The same things were measured in two ways. Each way mixes the same 9 hidden numbers, adds some noise and spreads widely along 5 directions of its own, which tell nothing about the thing.
(in the rows, 128 means zero)
Some things both ways: the first way, then the second way.
[143 142 149 150 128 107 167  96  91 126 122 111 101  96 114 106 105 169
 150  99 140 186 114 157 168]
[ 99 117 135 158 135 123 125 134 149 110 142 120 125 130 155 164 142 134
  92 105]

[125 155 102 130 140 134 129 121 171 142 137 112 138 164 137 171 152 116
 143 146 127 126 134 150 138]
[116 122  85 129 158 130 136 144 141 163 120 116 181 126 126 164 114 115
 123 102]

[107 138  84 136 139 144 121 113 164 163 148 153 136 159 120 116 179 101
 108 146 127 152 144 113 123]
[105 133  77 112 175 140 106 128 105 106 142 157 139 142 100 173 124 174
  48  86]

[151  91 142 143 132 116 124 151 104 146 106 129 125 106 107 140 142 140
 118 121  85  96 158 104  74]
[113 134 120 146 111 128 119 117 153  93 138 141 133 140 138 128 157 145
  67 137]

[128 124 129  94 102 116 151 132  95 102 128 114 118 139 123 128 102 133
 158 138 133 153 119 173 138]
[ 97 152 139 138 141 101 163 120 120 167  99 135 123 128 114 158 157 135
 114 105]

[116  86 134 153 158 129 117 139 108 154 122 147 118  89 120  90 143 146
 118 111 122 139 117  55  98]
[177  84 171  98  86 146 139 130  97  48 189  96  83 110 137 106  87 161
 168 157]

[101 163 126 117  82 125 148  76 135 131 156 158  87 153  99 101 130 105
  98 150 132 199 150 139 191]
[109 165  66 138 165 145  74  87 180 118 134  91 152 144 188 167  91  36
  80 178]

[102 100 142 139 127 129 120 125 136 150 122 136 101 152  99 104 122 117
 118 139 103 164 122  90 159]
[115 115 126 128 150  95 113 153 103 173 120 131 118  98  88 132 163 126
 167  59]

[103 113 135 142 108 123 129 109 168  90 107 113 123 119 151  95  98 164
 149 138 142 140  69 132 164]
[114 128 103 182 156 127  85 141 152 192 113 139 149 109 116 109 169  86
 130  90]

[139 101 156 160 124 110 145  92 136 129  76 117 120 111 121 105 120 138
 134 104  95 129 117 153 132]
[190 114 133 148 106 109  83 121  89 117 135 173  72 101  98 110 143 134
  24  72]

[170 183 118  78 157 105 143 126  55 144 162 139 148 147 119 213 129 109
 141 131 127 124 203 189 108]
[153 214 161 128 110 174 163  89 138 114 144 167 165 127 117  29 122 107
  80 153]

[ 97 120 158 145  98 108 135  74 152 128 119 151 102 134 109 103 125 122
  96 142 108 157 133 106 173]
[200  92 102 133  97 134 122 141 155  93 169 100  73 128 179 129  98 123
 131 185]

[124 124 109 167 113 156 113 135 145 138 107 131  92 125 111 131 142 122
 130 116  97 107 138 130  89]
[ 98 128 132 143 102  62 154 117  99 136 100 110 132 119  89 148 183 147
 125 106]

[109  45 143  91 119 132 130 157  69 118  92 135 149 185 129 117  71 143
 181 145 111 151 121 147 103]
[171 154 126 139 101 123 111  63  55 107 104 112 100 174 124 126  94 110
  18 165]

[165  79 184 112 125 113 145 168  96 125  88  57 140 124 132 140  74 171
 183 102 133 125 108 135 128]
[114  82 137 160 137 101 133 147 124 171 106 120 129 125 125 119 144 142
 143 117]

[159 171 122 131 142 144 116 121 155 123 127 109 140 127 157 171 106 127
 154 109 152  84 130 167 123]
[128 125  80 144 143 112 115 137  89 141 114 125 117 151 106 182 142 150
  87  91]

[130 172 147 108 137 123 139  86 112 140 124 153 109 135 103 156 123  74
 133 126 126 131 156 158 149]
[152 146 124  90 101 112 150 126 140 112 137 145 100 107 114 153 162 135
 125 129]

[132  99 110 141 125 120 107 140 153 123 116 145 139 104 117  99 157 123
 111 140  99  82 123 100  96]
[ 96 144 128 151 133 147 124 128 165 152 123 175 156 108  88  87 215 144
 133 122]

[ 97  93 152  74 136 119 156 156  86 140 126  81 132 173 149 180 105 141
 175 132 151 194 124 116 126]
[122 106 145 112 157 102 126 140 124 144 139  92 140 114 161 133  52 100
 130  96]

[127  84 117 138 135 123 112 156 124 123 104 121 126 117 123 135 137 134
 136 130  93  92 124 114  80]
[156 113 160 144  55 107 189 146 107 121 115 157 120 158  98  74 179 218
 105 136]

[161  94 161 137 143 103 132 148  94 146 104 120 143 107 104 138 128 149
 134 119  94 104 149 106 108]
[ 94 108 112 133 147 129 129 143 158 110 143 117 120 118 146 214 152 143
 124 104]

[ 95  96  95 118 130 124 101 129 178  77 125 144 167 129 167  92 122 147
 145 174 137  97  67 120 131]
[109 140 100 180 125 177 135 145 180 168 110 185 172 157 104  70 220 164
 129 157]

[133 156 122 123 121 132 127 112 138 133 151 116 104 138 130 137 109 120
 127 119 139 149 129 155 156]
[121 122 155 156 111 115 163 138 126 179 110 137 142 124  95  45 176 152
 182 139]

[137 126 132  85 174 108 122 125 111 179 151 112 129 210 106 159 118  60
 130 140 107 164 143 148 193]
[121 106 154 116 123 143 139 155 140 202  88 155 177 148 109  92 159 132
 174 116]

Other things, the second way, with their names:
(578): [136 128 154  99 108 144 125 112 139 143 109 172 179 123 103  67 131 125
  84 125]
(178): [155 158 127 135 111 135 140 107 115  82 163 114 109 124 136 119 108 125
  90 139]
(34): [159 132 139  66 123 118 125 110 126 125 131 105 110 110 143 138  83  84
 160 154]
(632): [182 118  65  71 152 145  93 121  93  98 161 128 134  96  90 134  70 130
 101 107]
(739): [140 105 146 121 131 112 137 126 162 150 136 135 103  72 122  79 148 118
 176 151]
(681): [ 88 143  68 109 182 143 111 135 109 145 121 151 164 138  73 143 153 165
 123 100]
(812): [252 130 172  89  76 165 165  95  33  84 169  89  51 121 114  71  44 126
 166 197]
(533): [180 136 160  62 116 153 119 122  99 146 135 125 144 107 117 111  79  79
 155 108]
(723): [ 77 137 152 171 132  88 159 141 193 136 138 128 116  79 146 144 193 119
 146 105]
(567): [232  87 172  97  58 118 156 134 110  91 172  49  71 104 186 132  43  82
 201 182]
(291): [149 154 110 171 112 143 138 131 161 127 150 100 124 152 177 108 126  93
 135 169]
(376): [119 184  77 127 128 108 134  98  90 131 114 137 179 130  63 110 148 132
  75 104]
(816): [177 124  98 113 117 121 166 146 145 114 147 114 125 132 167 187  71 123
  75 123]
(634): [131 126  55 137 176 158  71 110 114 142 128  60 157 152 160 206  60  50
 121 146]
(322): [100 134 159 158  93 117 178 140 164 126 124 160 128 128 123 139 214 175
 112 116]
(159): [ 83 142 116 130 173 134 118 104 123 107 150 100 133 106 117 139 126 122
 151 134]
(402): [101  95 113 165 146 110 177 129 115 122 132 108 114 128 115 139 143 197
 123 148]
(530): [170 117 104 110 144 126  70  92  71 106 144 107 137 115 112  85  43  93
  66 118]
(770): [ 98 140  92 155 161 104 100 151 143 207 101 162 191 104  72  56 189 115
 148  75]
(212): [150 126 106 151 123 144 134 137 116 126 144 127 109 129 114 119 144 151
 131 131]
(66): [ 84 130 103 115 152 156 116 105 192 138 112  94 131 128 169 231 158  75
 183 194]
(550): [ 85 161 138 145 165 160 153 116 159 155 135 137 156 100 115 121 160 115
 164 128]
(127): [155 145  78 117 117 131  92 111  96  99 128 134  83 159 117 165 143 138
  71 142]
(676): [110 124 103 125 151 177 104 101 120 125 126 115 160 147 117 140 125 119
 130 167]
(611): [138 133 107  79 135 151 115 121 123 127 130 119 150 128 114 155 118 113
 153 139]
(307): [128 137 181 123  95 126 170  98 127 137  95 159 106 136 114 107 174 154
 103 167]
(333): [111 124 114 192 132 158 109 126 133 166 109 103 174 145 137 167 154  81
 122 119]
(582): [120 148 112 158 126 150 111 124 126 162 103 146 155 148 100 120 181 117
 118 122]
(344): [ 73 145 111 134 156 132 130 116 148 156  90 169 148 144 103 156 192 157
  84 121]
(441): [160  98 132 138 127 101  95 152 114 134 144 127 104 105 135 116 107 118
 103  70]
(781): [102 119 136 153 155 126 148 133 117 132 144 125 114 105 108 145 151 156
 144 103]
(737): [114 118 139 176 132 118 113 116  89 146 118 123 128 125  97 106 155 131
 111  99]
(400): [ 79 157 163 211 157 148 106  93 153 172 112 139 161 110 140  92 157  63
  76 107]
(72): [126 117 125 145 153 112  83 120 137 119 155  81 103  96 160 131  96  71
 145 122]
(764): [ 72 163 129 163 166 140  91  78 135 171  95  95 167 124 135 154 139  37
 123 139]
(8): [151 132 133  93 163 133 123 153 143 167 137 197 101  66  96 141 146 130
 111  45]
(421): [ 90 145 142 126 141 120 117  95 110 119 120  84 127 124 144 226 120  80
 108 110]
(208): [ 78 128 112 148 138 148 103  96 167 161  87 126 217 153 122  76 153 100
 117 178]
(461): [187 121  80 141 109 181  98 145 122 116 151 123 139 177 140  92 107 135
 118 163]
(176): [109  84  98 158 121  72  99 130  77 109 125 106 118 113  87 169 162 164
  91  71]
(204): [173 116  89 158 137 123  64 139  86 160 126 140 134 155 117  74  96 114
  54  81]
(58): [ 95 146  81 135 164 129 108 123 101 100 144 126 117 129 103 216 153 149
  77  74]
(808): [138 135 111 105 101 109 142 159 110 181  87 216 149 142  36  59 226 209
 116  86]
(580): [127 117 111 136 119 125 136 163 141 162 121 160 145 114  86 119 199 161
 156  93]
(609): [140 139 117  77 136 133 149 143 141 127 149 134 122  86 102 151 142 133
 183 111]
(753): [108 119 113 169 152 126 116 133 110 140 134 146 135 103  86 111 170 155
 111  82]
(46): [122 156 147 182 135 137  67  85 116 180  93 152 144 121 104  66 166  56
  73 112]
(211): [ 53 136  73 203 175  76 161 172 138 161 122 137 141 134 104 182 201 192
  91  47]
(372): [ 96 114 128 112 160 114  74  95 119 121 134  87 124  86 119 125 122  76
 180 145]
(278): [173 137  90 117  94 118 154 160  94  92 164 165 110 127  69  86 165 217
 111  96]
(563): [118 124 193  97 111 132 171 105 121 160  83 157 123 127 113 173 160 141
 109 129]
(690): [180 106 151 109  78 132 172 137  71 113 136 149 135 126  66  79 138 199
 122 117]
(257): [136  98 162 177  99 100 107 129 111 124 126 125 113 135 139 104 135 125
  69  93]
(302): [118  83 104 149 149 144 107 155 160 151 137  83 118 133 167 177 132 103
 201 155]
(355): [111 137 160 143 100 115 174 136 133 123 127 120 129 154 143 125 148 154
 128 133]
(141): [138 135 172 177 100 129 150 131 124 181 101 159 109 149 110  40 193 147
 145 148]
(485): [145 132  98 118 132 160 125 117 100 135 124 126 191 152  99 101  95 130
  98 133]
(577): [117  66 166 120 124  76  91 137 152 172 101 142  85  72 114 129 179 110
 161 103]
(458): [ 79 116  67 166 166  95  94 130 135 162 100 101 150 135 120 170 154 113
 122 112]
(652): [121 120  85 128 145 119  82 132 164 162 102 143 139 142 142 170 149  95
  82 118]
(382): [114 149 122 147 167 131 116 144 123 181 121 146 139 141 127 103 124 113
 115  88]
(589): [171 147  98 108 115 140  96 103 158 139 123 120 148 116 140  91 108  56
 125 177]
(564): [107  83 157 169 120 108 137 113 108 130 116  78 156 145 147 107  93 125
 114 152]
(364): [200 152  99 107 151 122  75 150  74 171 152  96 136  96 116 116  47  34
 149  39]
(677): [135 104 102 175 120 129 138 147 127 126 133 114 141 187 156 103 109 168
  78 144]
(496): [123 117 159 153  86  74 184 123  87 125 106 135 115 137  93 107 166 194
  81 113]
(643): [153 128 118 101 171 143  24 109 133 119 156 109 137 104 173 125  32  21
  76  90]
(730): [132 124 136 135 126 116 128 130 134 127 140 124 103 108 128 120 148 127
 146 130]
(594): [184 108  62  93 139 228 118 128 157  84 167  90 132 188 196 195  45 116
 132 228]
(528): [134 149  81  84 139 149  86 100 135 125 121 117 137 132 121 152 126  86
 139 166]
(157): [109 111 134 132 159 166  85 119 144 157 119 139 137 129 130 122 139 101
 137 139]
(167): [107 128  86 147 158  93 102 145 124 122 148 101 117 120 136 180 125 119
 107  74]

Some of these things the first way, each followed by its name:
[119  88 119 110 118 123 109 156 111  77 124 146 140  77 143  77 107 154
 139 139 143  99  86  94  97]	(812)
[ 64 130  73 134 142 181 106 128 170 143 121 170 146 203 139 171 156  98
 163 177 130 122 138 126  84]	(376)
[117 201  79 151 100 155 146  65 190 140 156 123 113 154 149 130 146 133
 123 120 161 180 135 193 155]	(402)
[149 136 114 102 126 127 119 136 113 127 139 120 134 150 140 159 105 120
 139 123 126 113 147 174 111]	(764)
[120 158 137  79 137 124 125  88 120 121 136 151 139 166 137 135  95  73
 142 142 153 137 127 171 175]	(66)
[ 99  81 128 148 140 121 113 131 153 128 105 147 132 142 108  94 138 125
 131 161  97 122 101  85 141]	(580)
[113  69 108 116 107 102 141 130 111  98 112 119 145 148 150 118 112 177
 141 150  97 158 117 166 104]	(400)
[112 122 117 135 126 126 125 125 112 125 130 163 130 122 126 150 138 144
 126 142 112 125 156 119  86]	(178)
[135 120 160 110 181 133 128 132  72 152 108 148 179 169 142 186  77 141
 200 130 150 129 148 145 119]	(58)
[117  90 197 110 100 120 170 102 130 105  61  65  98  92 144  65  73 123
 176  78 169 170  43 145 177]	(577)
[166  99  98  83 140  97 129 143 100 141 123 115 137 146 106 134 160  65
 116 128  75  97 149 184  92]	(563)
[147 145 157 112 130 134 118 116 112 120 116 143 126 108 124 122  85 111
 146 113 151 102 124 136 139]	(127)
[154 180 118 120 148 151 117 135 146 147 153 119 139 121 123 122 134 107
 141 119 176 117 125 122 152]	(681)
[129 114 157 124 129 145 120 133 111 187 130 133 108 151 103 126 124  92
 110 106 123 153 168  89 123]	(372)
[110  90 159 144 118 125 130 150 110 136 113 130 112 124 112 137 112 167
 140 137 107 139 137  77 116]	(167)
[126 119 111 107 144 149 118 149 144 161 132 109 141 178 135 150 134  97
 145 128 134 131 131 131 117]	(208)
[ 92 184 106 106 100 132 142  81 148 123 159 144  66 117 111  91 151  64
  99 131 158 187 114 138 179]	(34)
[140 170 111 143  92 113 153 122 163  60 116  90 109  42 137 122 155 167
 141 123 150  98  85 157 121]	(816)
[131 169 145 123 158 126 115 127 134 141 147 117 113 135 131 198 111 117
 135 132 135 115 142 113 156]	(364)
[166 167 142 138 166 119 104 118 137 151 151 127 136 119 126 150 105 129
 120 117 137 102 139 120 171]	(461)
[179 155 139 140 146 115 133 110 103 174 142 123 135 144 110 166 128 136
 117 107 109 133 187 159 132]	(781)
[125 128 125 134 124 145 131 139 113 134 142 136 122 109 121 101 125 154
 134 122 155 152 130 101 115]	(159)
[159 163 153 135 133 111 125 116 127 109 123 103  93  50 138 157 113 136
 121  90 135  84 123 131 115]	(567)
[114 140 131 132 112 123 127  99 138 132 134 144 101 121 120 123 127 118
 103 127 119 143 140 123 134]	(730)
[169 164 166 177 154 128 127 116 111 164 122 141 107  86  71 132 132 137
 127 106 121 117 156 100 153]	(278)
[124 144 144 127  95 123 140 101 146 126 123 132  90 122  90  98 134  94
 110 135 120 144 124 125 174]	(589)
[122  99 133 199 149 160 110 121 160 184  85 131 114 153 114 135 139 133
 134 103  89 127 146 107  98]	(176)
[137 167 122 169 102 132 144 110 149 131 138 118 107 135 119 155 122 181
 139 131 123 150 148 161 149]	(211)
[ 77  91 140 125 119 154 125 132 151 132 108 126 133 194 144 130  93 139
 168 149 137 161 106 113 144]	(458)
[146 145 113 103 168 136  94 134 142 119 131 124 167 144 172 184  97 112
 162 130 145  66 123 163 109]	(582)
[143 113 142 136 115 113 133 156 115 120 132  90 122 110 131 132 106 187
 143 122 130 142 120 118 137]	(677)
[179 172 130 105 141 108 142 121  89 141 151 122 148 128 117 164 118 132
 137 121 137 129 170 173 141]	(550)
[208 126 141 185 121 116 123 149 113 149 122  97 104  67  91 108 128 174
 108  80  91  89 147 130 113]	(737)
[ 99 140 117 150 118 146 119 110 178 165 139 134 101 183 104 129 149  99
 112 151 108 161 139 108 173]	(770)
[160 185 133 100 168 119 144 122 107 125 140  96 112  83 127 129 118  95
 159  98 176 134  91 160 174]	(533)
[ 49 100  98 129  82 145 114 123 186  76 126 137 104  93 181  90 136 155
 116 145 158 143  75  74  90]	(72)
